The first 10 rows are patterns. Each new row is the sum of 3 different patterns, raised or lowered, with some noise. Before adding, each is slid sideways (what falls off one end comes back at the other) and multiplied by a number that may be negative. Names go in the order of the patterns.
Known rows, each followed by the names of its patterns:
[ 22.1  -6.2  -5.8  -0.6  10.9  13.8  -3.9 -16.3  -4.6  -2.6  -8.8   2.1
 -16.8  15.1  -5.6  21.1 -10.8  14.2  14.9  13.3 -12.5  -3.5  -3.5   2.2
  -9.7 -20.1  -0.3  -7.1  10.8  12.1  11.7  -5.3  18.1  -8.4   8.4 -14.8
 -21.3]
q7
[-16.7 -21.6  20.7   5.0 -22.2 -16.1 -17.7  -2.8   0.6   5.6  -1.5  21.4
   2.4   1.4  -6.3 -18.6 -20.4   8.3  12.4  15.1   4.5   5.1   1.9  -6.0
  20.9   0.4   1.7 -16.5  -4.3   1.6  10.1  10.2  21.3   0.6   4.6  19.2
   2.4]
q903
[-16.5  15.3  16.2   2.1  21.3  -2.2  21.9 -13.3  -1.7 -11.4  -5.3  14.6
 -19.3  -8.1 -21.1  19.5 -18.2  -1.6  -9.7 -13.3  -0.5  -8.4  -1.7  17.0
 -13.5  19.2 -18.4 -13.3 -13.3   5.0 -21.8  13.2   9.8  -7.1 -10.2  -4.2
 -21.3]
q962
[  8.7  21.0  11.4  21.5  -8.7  19.4 -14.4 -16.6  -6.7  -0.3   9.0  -4.9
  -6.0  -2.7   0.9  13.8  -7.2  18.2  -6.3  14.0  20.9  21.9 -15.4   4.5
   7.7  17.5  16.9  20.5  10.1   5.2   5.8 -11.3 -19.0  11.6  19.9   2.1
 -20.4]
q636
[  9.7   2.9  17.0 -13.1  14.6  -8.5 -12.4  -5.5  10.7  17.1 -13.2 -18.1
  10.2  17.9  11.7  14.1   3.0  15.3  17.6  11.8  -2.1  -5.2  -7.3   3.0
  18.4   8.4   2.5   2.5  18.7 -13.8  -1.7   2.6   5.4  -8.2  19.3   6.4
  19.3]
q824
[  1.1 -17.6 -17.2  19.6  11.2   3.2  13.5  10.9 -10.4  12.3  20.1  12.3
 -19.3 -16.8 -10.7   3.3 -13.4  -3.4 -22.1 -12.1  16.6  10.5  17.0  -6.8
 -14.8  -7.3  -7.8   7.3  -5.0  17.2   6.2   9.6   5.8 -20.5 -15.8 -21.3
  -6.3]
q961
[-12.5  -7.1   5.0 -18.8 -21.2 -22.1   9.5 -20.4  15.6  13.6  14.2 -10.3
 -15.8 -15.2  14.1  16.6   2.6   4.3  17.6  13.9 -19.2  21.9  -1.8   0.1
   1.2   4.1   4.3  -0.9  -4.3  11.3 -14.0 -11.5 -15.7   1.5  -9.6   2.7
 -12.1]
q437
[  3.5  17.6  20.5 -14.8   8.0  17.7  14.0  -6.9  21.3  14.5  10.0  -2.2
 -16.1  10.5   2.6  -1.6  -1.0 -20.7  -1.2 -10.0 -20.6  -9.8   0.4   4.9
  -1.9  -2.9  -8.1 -15.8  17.2   6.2  20.2  14.8 -21.5 -21.5   9.9 -19.7
 -13.2]
q68
[  3.2  14.1  21.7  17.5   9.1  -0.2 -14.1  15.8 -12.9   0.9  11.3   4.2
   9.5  -2.6  17.7 -20.4 -18.1  -8.8  17.4  -1.9  -4.9  20.8  -6.1  -6.4
 -14.4  17.4 -21.5   5.8   3.6  -7.7  20.5 -14.5  -1.6   5.0 -10.0  17.4
   7.6]
q886
[  5.1  -4.2   5.5  16.1  -8.3 -21.8 -12.8  17.6  -2.1 -12.9  -1.9   8.8
  -9.5 -19.7  -4.2   2.0  -1.6  10.3  -2.1 -16.7  -7.1   1.0  17.1 -17.7
  19.4 -12.6 -18.2 -10.0  -2.0 -21.2   7.3 -10.9  14.3  -4.0  21.8  15.6
 -16.0]
q351

New rows, each followed by the names of its patterns:
[  2.1 -12.9 -14.5   6.9 -25.7  12.0  -1.7 -17.9 -22.2  -4.7  28.5 -28.2
 -37.0 -16.4   6.8   3.0  17.6   1.1  11.7   4.0   5.4  15.6 -21.4 -16.8
 -31.1  13.3  -1.9 -26.2 -34.0  -2.1 -28.6  -2.1  -4.8   7.5   8.7  -1.0
   2.5]
q903 q824 q351
[ 10.4 -30.0  -3.3 -21.3 -16.5 -38.2 -19.4 -11.3 -22.2 -34.7 -37.9 -24.6
  -5.8 -12.7 -31.3 -10.1  -6.5 -38.4 -10.4 -22.4  27.1 -11.6 -22.8 -40.1
  -7.9  -5.4 -20.9  -9.8   8.0   3.8 -18.5 -19.4 -12.0   1.5 -19.8  12.2
  -1.9]
q7 q636 q68
[  8.6   3.5  -5.6 -24.4 -29.9   9.7 -27.7 -17.1 -16.8  21.3   1.6 -20.4
  -7.4  23.9  -9.8   1.4  19.4  27.3  -0.3 -26.6 -26.3  35.5  33.2 -11.4
   0.1  13.2  22.6 -13.4   4.4  -9.6  -4.7   9.9  -8.3  -0.6  -7.8 -13.0
  37.9]
q903 q437 q68
[  0.0  27.5  23.0 -12.7   0.5  10.3  24.3  25.8  -8.2  46.8  -3.3  41.1
  12.8  23.4   2.3  36.0  31.8  41.4   9.8  38.3   8.5  31.6  31.9   8.5
  -8.3 -10.5 -27.4  17.9  55.9  26.2 -34.7 -13.5  37.4  22.1  -4.5   4.5
  57.1]
q961 q437 q351
[-22.3 -25.7  25.7 -31.0   1.8  -2.9 -17.9  -9.6 -11.3   9.7  23.3   2.2
  -6.7 -24.8  -6.1  -5.3   1.3  -7.6 -50.1 -35.6 -13.7 -17.5   8.8   8.5
 -30.2  -6.6   7.5 -13.7 -42.7 -32.9  32.8 -20.9 -56.3 -32.6  -2.5 -36.3
 -39.3]
q903 q636 q68
[ -9.8  41.6  15.0   6.7   0.2  -0.3  16.8 -26.7 -44.7 -18.0   5.3  -2.4
   7.4 -18.9 -25.6  -4.5 -16.3   9.4 -26.6 -10.7  -9.1 -18.6  -4.9  -1.5
  38.4  14.8  -5.8 -10.2 -36.3 -39.2 -33.3 -29.6 -23.9 -29.4   1.6  42.9
  -6.9]
q7 q903 q961
[ 21.2  35.9  31.9   2.4  21.2   8.2  -0.8   5.7  30.6  13.4  16.9   3.4
 -20.5  14.0  17.5  25.0  19.4  52.2  -4.8  27.0  17.5  29.5   1.9   0.1
  23.0  -1.8   3.2   4.9  31.6   8.4  17.4  21.9  13.4  26.6  11.6  17.4
  27.6]
q962 q824 q437
[-19.6 -18.1 -23.7 -13.5  -1.7  -4.3 -26.4 -10.8 -19.6 -14.0 -13.5 -17.4
 -34.4   5.0   8.3   2.8  -3.8 -38.0  13.4  10.8 -10.0 -26.3  -5.4 -27.4
   3.1   1.8  -4.9 -40.3 -42.8  28.9 -12.6 -22.9 -10.4  21.9   3.1 -12.6
 -11.3]
q7 q636 q961
[ -3.8 -19.2 -12.9  -4.6  -3.2  19.8  16.4  10.0   4.5   5.4 -15.6 -14.8
  -9.6 -17.5  -8.5  21.8   1.4 -28.2  -3.0  20.9  17.9 -13.8 -25.1  -7.2
  13.1 -18.2  -0.6 -23.2   3.5 -12.0   1.8 -41.4   4.3  15.1   5.7  -6.6
   8.3]
q7 q903 q824
[ 24.1 -19.8  13.1   9.3 -14.2   6.4  -4.2  23.1 -28.6 -15.4 -32.6  10.2
  10.1 -28.8 -24.2 -22.8 -13.9  -5.3 -34.7  -9.8   5.6  12.5 -11.1  -4.8
 -36.5 -41.3   5.3  10.4   7.5  12.1 -20.9 -30.3 -31.4 -33.3 -39.0  -7.3
 -23.5]
q962 q824 q68
[-54.5 -36.4 -21.2 -15.5 -28.0 -42.3 -56.6 -19.2 -25.0 -15.9  -0.3   6.1
 -36.6 -49.0 -44.3 -16.4 -31.8 -44.9 -26.5 -22.0  -7.7 -43.0 -31.1  21.2
  13.6   2.4 -24.6  -2.9 -28.7 -11.0 -55.2 -30.4 -35.2 -39.8  13.5 -13.9
 -43.4]
q903 q636 q351
[-19.1   4.8   0.5  -8.4  -6.8   5.7  29.0  -0.9  12.6   9.4   7.3  22.8
  13.2  20.0 -28.1   9.1  -7.0  10.4  -4.2  -8.6   5.5   5.2  20.8 -16.5
  -7.7 -15.9   6.1 -13.0 -15.7  17.6  -2.4  13.3   1.5  22.0 -19.8 -12.2
  -3.1]
q824 q961 q886
[ -2.0  25.0  32.7  32.4  47.9  33.8  -8.9  29.4  38.7  18.3 -15.3  -5.9
   3.2   5.1  -3.7   1.4   3.2  10.4  37.4  24.6  23.1 -15.6  -1.8   8.2
  -2.3   9.5  33.6  48.9   7.7  20.7  44.6  -3.1  12.1 -12.5   5.4  13.6
 -10.0]
q903 q824 q961
[ 12.3  29.0  16.0  24.9  -3.7  14.6  -8.6  -5.6 -36.5   9.0  -4.4  17.9
   3.7 -13.6   9.8   4.9  -7.6  12.7  12.5 -38.1  10.5  10.7  17.4  -6.0
  -2.8   7.3  -5.7 -18.9  -0.5  -3.2   0.0   9.7   3.1  21.3   6.2  16.5
  -5.3]
q7 q824 q437
[ 15.2  31.6  13.2  31.4  54.4  15.9   0.8  -4.0  37.0 -15.4  32.7  -2.3
  15.9  16.3  43.7   8.2  32.4  15.7  36.0  -1.3  13.1  24.5  35.2  33.9
  25.0  10.6  -8.4  42.0  39.6  26.1   7.1  34.2   6.0  36.7   5.1  -5.5
  42.8]
q7 q636 q886
[ -8.9 -23.1 -19.3   4.3 -18.3  -6.7   6.3  30.1 -22.7  14.8  -0.7   7.1
  21.2   9.8 -16.9  -6.8 -17.7  -0.1 -38.5  -7.4  21.0  -5.1 -16.5   0.7
  34.2  14.3  23.1 -33.3  10.6 -40.4 -39.4  -1.2 -25.4 -12.9  -4.9   5.5
  15.2]
q7 q636 q824
[-45.8 -30.3   5.4   1.6 -32.2 -23.9   6.2 -17.8 -24.7 -64.1 -15.0 -14.4
 -44.7 -22.1 -19.5  -5.8 -13.1 -20.2 -23.9 -32.8  -9.1  11.1 -19.3 -35.6
 -30.2 -14.2 -29.1  -7.0 -10.6 -20.6 -16.8   7.2 -14.2  -7.5 -34.2 -32.1
 -41.9]
q824 q68 q351
[ 13.1   9.8 -33.3   2.8  -3.9   8.0 -27.5   0.2 -20.2   7.2  10.5  11.7
 -17.8 -14.5  13.8 -29.0  11.4  -4.4   5.2 -16.6  25.0 -13.7  17.5 -28.8
   0.2   0.9 -18.5   9.3 -15.6  -6.5 -25.0 -28.9  -4.3  17.0   5.0 -15.5
   8.3]
q7 q824 q351
[ 25.5  39.4  25.8  42.5   7.8  42.8  -5.7  17.2 -23.9  18.6  49.3  46.6
   9.2  11.7   9.1  22.6   4.7  11.3  48.2  -0.7  37.8  20.1  10.8  -6.4
  11.5  16.0   7.8  -6.3  26.1  32.1  60.3  35.7  32.5  38.6  53.0  31.5
  32.3]
q824 q961 q437
[ 24.3  -3.7  22.5  -1.8  19.7  34.5  26.2  20.0  35.1  59.6 -12.7  19.0
  12.3  18.1  31.1  36.3  18.8  40.2  42.4  40.6  36.7  40.9  44.6  31.9
  -3.2  15.1  10.2  49.3  33.7   5.2  14.3  43.3  33.9  50.6  21.5  36.0
  60.7]
q962 q636 q824
[-13.7 -18.2 -31.4 -15.5  -2.7   2.6  -4.4 -32.7 -12.4  21.9   2.3  -4.0
 -26.2  -7.3  -8.6  26.5 -19.5  -3.7 -20.0 -13.4  14.2 -14.4  10.1  -5.8
   1.9   2.4 -23.8 -15.9   0.7  -1.9   2.2  21.3  17.0  23.1 -28.7  29.4
 -10.3]
q7 q961 q886
[-13.5 -19.6  -6.0  -7.5 -12.4  -7.4   1.9   3.3 -24.6  12.8 -13.0  -7.8
  16.3  10.5  18.6  15.1  -4.3 -34.1 -12.3 -16.2   7.8  12.6   2.2  43.8
 -37.5 -14.9  -9.8  28.4 -13.1  29.7  -2.2 -13.5   4.4 -35.6 -10.9  -9.7
   0.5]
q437 q68 q886
[ 49.6  29.2 -18.1  -9.5  -2.6  13.8 -10.1   4.7 -21.8   0.4  42.4  51.8
   1.9  10.2 -25.8 -12.4  -6.8  13.9  -6.8  13.0   6.6  29.9  28.2  14.6
   7.5 -28.9   2.3 -11.6   0.7   5.1   5.4   0.3  17.4  56.3  -0.1 -13.7
  38.2]
q903 q961 q351
[-18.5  20.1  23.5  -2.4 -10.3   2.5 -26.1  -3.7 -16.0  -9.8  26.8  -1.2
   2.5 -38.4  15.8  33.3   9.0 -32.3 -28.7  -5.0  39.7 -32.8 -12.0  -4.3
   9.0 -11.8  -4.6   8.9  13.4   6.7   0.0 -10.4  23.8 -15.3   9.6  -2.6
   1.3]
q636 q824 q437
[-14.7 -16.3 -20.6 -14.4  -2.8  -2.0  12.3  -9.1  -0.3 -21.5   1.9   0.8
   7.0   2.3 -13.2 -24.6   2.2  -4.8   1.6  10.0  14.2 -10.2  24.3   9.3
 -16.7 -44.5   9.1   1.2 -14.0 -22.3 -12.5  11.6  15.8  23.2 -25.8  42.3
 -14.5]
q903 q636 q437
[-13.6 -24.9  -9.8 -54.3  10.6 -23.8  22.9  -6.9  -3.0 -18.8 -30.2  -9.1
   3.9  20.2 -21.3   4.8   5.8  27.4   1.5  -9.9  14.4  10.0 -10.3  17.5
 -31.7  18.6  23.3  -5.9  -6.4   9.4  -0.1  12.9  26.6  -0.7 -17.2   7.6
  -4.7]
q903 q962 q636
[ -1.0  47.7  21.2  33.8  27.9  39.8  23.3 -14.9   9.6  19.4  -8.3  16.9
   0.4  26.7  -0.7  -2.0  -8.0   0.0  38.1   9.7  28.6  -8.8  28.4  35.3
  14.2  28.6  41.1  29.2   3.8  46.1  36.8  16.0  -7.6  47.9  10.6 -21.9
  -5.4]
q903 q68 q886
[-12.5   5.1 -40.1 -25.7  -3.9   2.4 -34.5 -67.4 -23.6  -4.9 -48.0 -21.5
   9.1  -5.5 -34.2 -40.3 -27.7  -0.5  -9.7  -1.3  -5.5  -1.2  -3.4 -16.5
  -5.7  10.7   7.5  -6.7 -16.7   5.7 -20.5  -5.2  -5.7 -36.4 -49.0 -59.5
 -13.5]
q437 q68 q351
[  5.8   5.5  -4.7  34.2  32.7 -13.5   9.2 -11.2   1.1   1.6  10.9  -8.1
  26.4  -3.6  11.4   9.7  16.3  -6.3  39.2  17.8  22.6  -5.0 -19.7 -28.1
  -9.9  -0.8  -8.4 -53.3 -16.0 -11.2  21.6  30.9  13.7 -19.0   5.1 -11.2
  24.3]
q903 q961 q437
[-17.5 -26.9  29.2  12.8  15.0 -23.5  -0.2  -7.8  37.5  20.1 -18.2 -31.2
 -31.7  -3.1  22.2  -4.6  23.6  -0.2  14.8 -28.0 -19.5 -21.5  22.6  11.3
  12.3  13.2   8.6  21.8  -3.1  36.6  -5.6   3.7  12.4 -23.2 -18.2  12.3
   7.4]
q636 q961 q351
[-11.1 -36.0 -29.5 -27.6 -44.4 -71.8 -33.7 -30.5 -16.4 -22.9 -24.0 -49.8
 -49.9 -15.5 -11.8 -52.7 -40.5 -57.7 -38.2 -41.9 -14.5 -21.8 -12.6 -40.7
 -13.4 -41.1 -15.2 -24.4 -22.0 -16.9 -41.2 -29.6 -40.9 -23.7 -47.4 -36.3
 -13.8]
q903 q437 q351
[ 46.0  42.1  28.7  -4.4  23.7  -6.1 -20.6   9.0  22.4  35.0  44.6  -9.7
  -3.5   3.8  16.2  14.7  33.9  16.6  19.0  48.5  45.6  20.3  20.4  10.1
  33.4   8.8  11.9  30.2  19.1   8.0  -1.3  23.9  29.3   0.0   4.2  28.4
  35.7]
q903 q636 q886
[ 18.0  17.5  17.1  -3.2  19.9  44.8 -10.8  16.2  14.0   9.6  21.4   2.9
  14.0  -7.0   4.5  31.6  -3.4  -7.6 -19.6 -14.6  11.2  15.8  16.5 -27.3
  15.1  40.6 -23.0 -14.3   1.4  31.8 -14.8   9.2  22.5  22.6   2.6  11.1
   8.6]
q7 q437 q351
[  9.9 -33.2  34.1 -16.9   9.3  31.9  46.7   1.3 -20.3  20.3  56.6  29.2
  26.9   9.7  -3.0   4.9 -16.1 -43.4   4.3  25.9  19.1   8.3  30.8   6.0
   1.1  11.5  -8.6   7.3   0.1  -3.2 -19.8   0.8  19.9   0.9  -0.6 -12.1
  -9.5]
q903 q636 q824
[-21.1  -7.1   7.9  18.1   8.7 -13.4  22.7   1.9  -2.4 -26.4 -11.3  13.8
  23.4  -1.7 -24.4  -0.9   6.6 -21.6   8.4 -40.6  17.0  -2.5  -4.3  -9.5
 -37.6  29.9 -21.8  16.2 -10.3  15.0   2.3  12.6   8.7  -5.0  -4.8   8.7
 -27.8]
q962 q636 q351
[  4.9 -17.0 -10.6 -29.0   4.0 -32.0 -47.1 -19.2 -31.4 -24.6 -30.7 -38.9
  -3.7  -0.6   4.5   7.7 -15.1 -24.3 -31.8   4.5  -2.1  -2.9 -16.9 -19.9
   5.4 -29.7   8.2 -24.2 -19.9 -57.1  -9.5 -17.4  -8.8 -26.6   2.8 -26.8
  -6.5]
q903 q636 q824
[-37.4   5.2  -3.8 -23.1 -19.7  -2.6  14.2  -2.2  12.3 -20.2  19.7 -26.0
  -3.1 -22.2 -63.9  12.0 -20.0 -24.5 -30.3  13.2   3.6 -19.9 -22.6 -36.0
 -17.2  -2.1  -4.0   0.2   4.7 -40.7 -15.8 -20.7 -30.9 -20.2  -2.6  -4.8
  14.0]
q7 q68 q886
